The rows are grouped in 2 ways, from coarse to fine. Each group lies inside one group of the grouping before and may be the whole of it. The rows also spread widely along 3 directions, which tell nothing about the answers.
(in the rows, 128 means zero)
Some rows, each with its group in each grouping after it:
[169 112 117 123  87 124 109  95 178 122 141 172 121 132 150]	Z_892 kige
[139 116 139  70 144 141  89  91 138  75 109 158 158 130 135]	Z_892 lil
[154  87 150 103  56 175 153 133 182 126 169  87 155 138 156]	Z_793 zetod
[165  84 150  62 127 197 136 139 129 143 139 136 155 159 154]	Z_449 sud
[160 100 163  82 141 221 133 144 145 144 156 135 161 165 143]	Z_449 neri
[132 108 175  96 131 116 120 115 131 148 119 109 157 108 152]	Z_449 kedar
[147 119 168  82 140 145 117 108 146 118 122 111 166 114 129]	Z_449 Benom
[155  99 154 135  52 140 134  98 191 128 161 119 136 111 138]	Z_793 tad
[176 115 135  99  75 100 120 114 191 124 128 144 140 120 175]	Z_892 gop
[135 112 114  97 102 198  94  85 147  84 170 146 128 119  94]	Z_793 labus
[168 129 123  90 106 135 111 106 162 100 108 160 135 144 142]	Z_892 Tetu
[185 106  94 105  86 169 119 104 177 103 133 199 103 149 125]	Z_892 Tetu
[135 125 157 111  62 123  97  83 164 106 155  98 148  95 135]	Z_793 labus
[157 116 138  93 143 200 115 104 145 119 157 185 122 127 101]	Z_449 neri
[134 111 160  98  72 154 107  98 158 113 162  88 162 116 141]	Z_793 labus
[146  93 151  94 105 197 122  95 159 108 148 129 152 132 121]	Z_793 tad
[156  94 163 112  76 171 136 106 177 125 154 115 155 134 149]	Z_793 tad
[156 114 169  62 144 167 120 120 147 125 125 106 176 135 142]	Z_449 Benom
[145  96 149  76 128 233 127 106 142 100 149 129 157 149 127]	Z_793 tad

New rows, each followed by its group in each grouping:
[144 108 131  64 143 188 102 111 145  87 119 156 167 164 148]	Z_892 lil
[143 115 147  57 152 163  98 107 135  87 108 147 172 160 148]	Z_892 lil
[167  92 164  99 102 175 145 143 169 162 161 129 152 146 156]	Z_449 neri
[159 101 115 133  73 190 128  89 195 116 178 181 106 115 102]	Z_793 tad
[145  95 116 107  81 176 125 102 176 104 175 147 113 115 105]	Z_793 zetod
[155 112 155  79 123 134 115 101 132 127 127 141 147 113 139]	Z_449 sud
[142 132 164  95 131  96  93  75 159 111 125 137 131  71 107]	Z_449 Benom
[167 105 145 113  76 103 125 100 167 143 144 153 119 102 138]	Z_449 sud
[164 101 166 105 106 163 137 140 169 155 158 133 156 141 146]	Z_449 neri
[145 122 192  84 135 140 122 119 133 137 128  94 173 113 157]	Z_449 neri
[157 114 127 107 116 145 112  97 178 121 156 175 111 104  97]	Z_449 Benom
[179 117 125 105  85 130 123 111 175 112 127 154 132 148 155]	Z_892 Tetu
[147 111 171 129  58 118 127  83 187 117 150 108 136  87 139]	Z_793 tad
[145 108 125 111 135 155 116 109 148 130 144 183 105 110 101]	Z_449 kedar
[164  94 123  84 114 183 120 127 177 110 144 176 153 177 151]	Z_892 lil
[157 101 123 127  68 165 118  77 193 114 172 169 100 103  96]	Z_793 tad
[178  85 143 100  92 179 145 148 196 157 164 132 143 150 140]	Z_449 Benom
[141 121 164  85 142 141 109 101 152 110 123 119 163 103 123]	Z_449 Benom
[161 112 126  98 125 160 109 103 171 119 151 173 116 108 101]	Z_449 Benom
[171  97 115  97  96 190 124 135 175 131 146 153 154 186 168]	Z_892 kige
[165 110 146 113 103 169 128 128 177 141 170 160 126 130 131]	Z_449 neri
[154  89 171 118  67 162 142 113 185 135 155 104 162 133 160]	Z_793 tad
[133 117 187  94  99 145 116  84 147 105 133  93 170 108 142]	Z_793 tad
[164 127 167 137  80  96 123 110 186 151 156 136 125  95 142]	Z_449 neri
[164 104 176  93  91 112 134 119 156 155 131 106 155 121 176]	Z_449 sud
[169 108 136 122  81 107 124  99 170 142 146 165 105  96 134]	Z_449 sud
[164  89 163 123  88 128 146 134 174 173 149 129 137 132 160]	Z_449 kedar
[149 106 124  91 150 181 114 113 129 134 142 176 117 131 105]	Z_449 kedar
[151 114 159  93 123 132 114 109 163 129 132 127 147  97 124]	Z_449 Benom
[131 120 164  89  96 149  96  79 137  90 142  84 163 101 138]	Z_793 labus
[170 113 145  72 111 165 125 120 149 109 104 132 168 162 166]	Z_892 Tetu
[158 121 128 108 123 135 107  86 173 112 148 174 112  84  92]	Z_449 Benom
[155 124 146  61 135 150 109  96 126  90  87 136 166 141 148]	Z_892 Tetu
[161 112 145  76 125 171 101 118 141 112 118 134 173 167 171]	Z_892 kige
[168 105 162  83 133 198 133 136 144 142 155 146 159 155 141]	Z_449 neri
[161 107 120  84 137 175 107  99 142 117 142 193 106 120 101]	Z_449 sud
[127 125 176  80 150 106 107  95 113 124 105 104 162  90 139]	Z_449 kedar
[156 126 134 129  98 130 111  98 183 136 167 184 100 100 106]	Z_449 neri
[142 127 151  89 137 120  97  84 159 108 127 148 128  84 106]	Z_449 Benom
[155 111 121  89 151 183 105 101 157  99 150 180 118 116  83]	Z_449 Benom
[133 104 129  90  94 187 130 102 156  91 161 131 127 116 111]	Z_793 zetod
[149 116 151 142  52 109 116  70 199 118 156 128 123  81 122]	Z_793 tad
[177 110 115  93  89 146 120 123 194 119 136 164 134 135 157]	Z_892 gop
[154 113 147  87 104 122 108 112 170 111 121 146 159 145 163]	Z_892 lil
[164 121 152 137  85 103 120  98 185 144 165 159 109  90 123]	Z_449 neri
[124 123 158  76 115 180  96  84 125  78 145  98 167 116 122]	Z_793 labus
[158  97 132  71 140 198 121 123 127 124 142 164 146 147 133]	Z_449 sud
[174 102 127  47 146 235 126 140 127  99 109 145 174 204 164]	Z_892 Tetu
[153 117 133  63 164 178 106  92 108 110 122 160 139 123 121]	Z_449 sud
[148 116 138  76 156 195 109 100 143 108 138 155 141 126 104]	Z_449 Benom
[149 107 172  73 140 163 122 118 147 125 127 109 169 123 141]	Z_449 Benom
[146 118 139 129  70 131 103  62 190 101 161 156 106  82  98]	Z_793 tad
[168 118 161 123  77  89 124 101 197 142 145 129 128  81 127]	Z_449 Benom
[170 114 158  97  83 122 130 128 167 123  98 113 170 155 178]	Z_892 Tetu
[155 125 137  64 119 127 103 108 155  98 108 139 165 118 165]	Z_892 gop
[171  84 133  73 112 206 128 147 170 120 140 158 167 203 166]	Z_892 lil
[172 103 112 111 112 178 125 112 187 124 165 181 106 125  97]	Z_449 Benom
[140 109 119  95  98 212  92  90 149  89 176 143 131 127 100]	Z_793 labus
[178 108 142 107  75 128 133 121 171 120 110 120 160 152 171]	Z_892 Tetu
[161 100 101  99 117 171 103 104 175 100 151 207 118 152 119]	Z_892 lil
[161 123 142 109  96 104 106  82 152 125 140 167 116  87 123]	Z_449 sud
[121 125 153 101  79 114 117  78 150  93 149 108 138  74 113]	Z_793 zetod
[143 118 178  73 128 118 113  98 123 129 113 108 161 111 154]	Z_449 sud
[163  98 120 126 107 150 127 110 168 149 166 186  94 118 115]	Z_449 kedar
[164 104 169 120  75 108 141 127 203 154 152 110 143 109 159]	Z_449 Benom
[155 105 147  58 149 194 115 119 115 120 130 149 151 147 141]	Z_449 sud
[131 122 162  63 144 133  94 102 135  86 105 130 174 133 155]	Z_892 lil
[184 102 144  98  76 136 136 130 170 126 111 127 158 159 171]	Z_892 Tetu
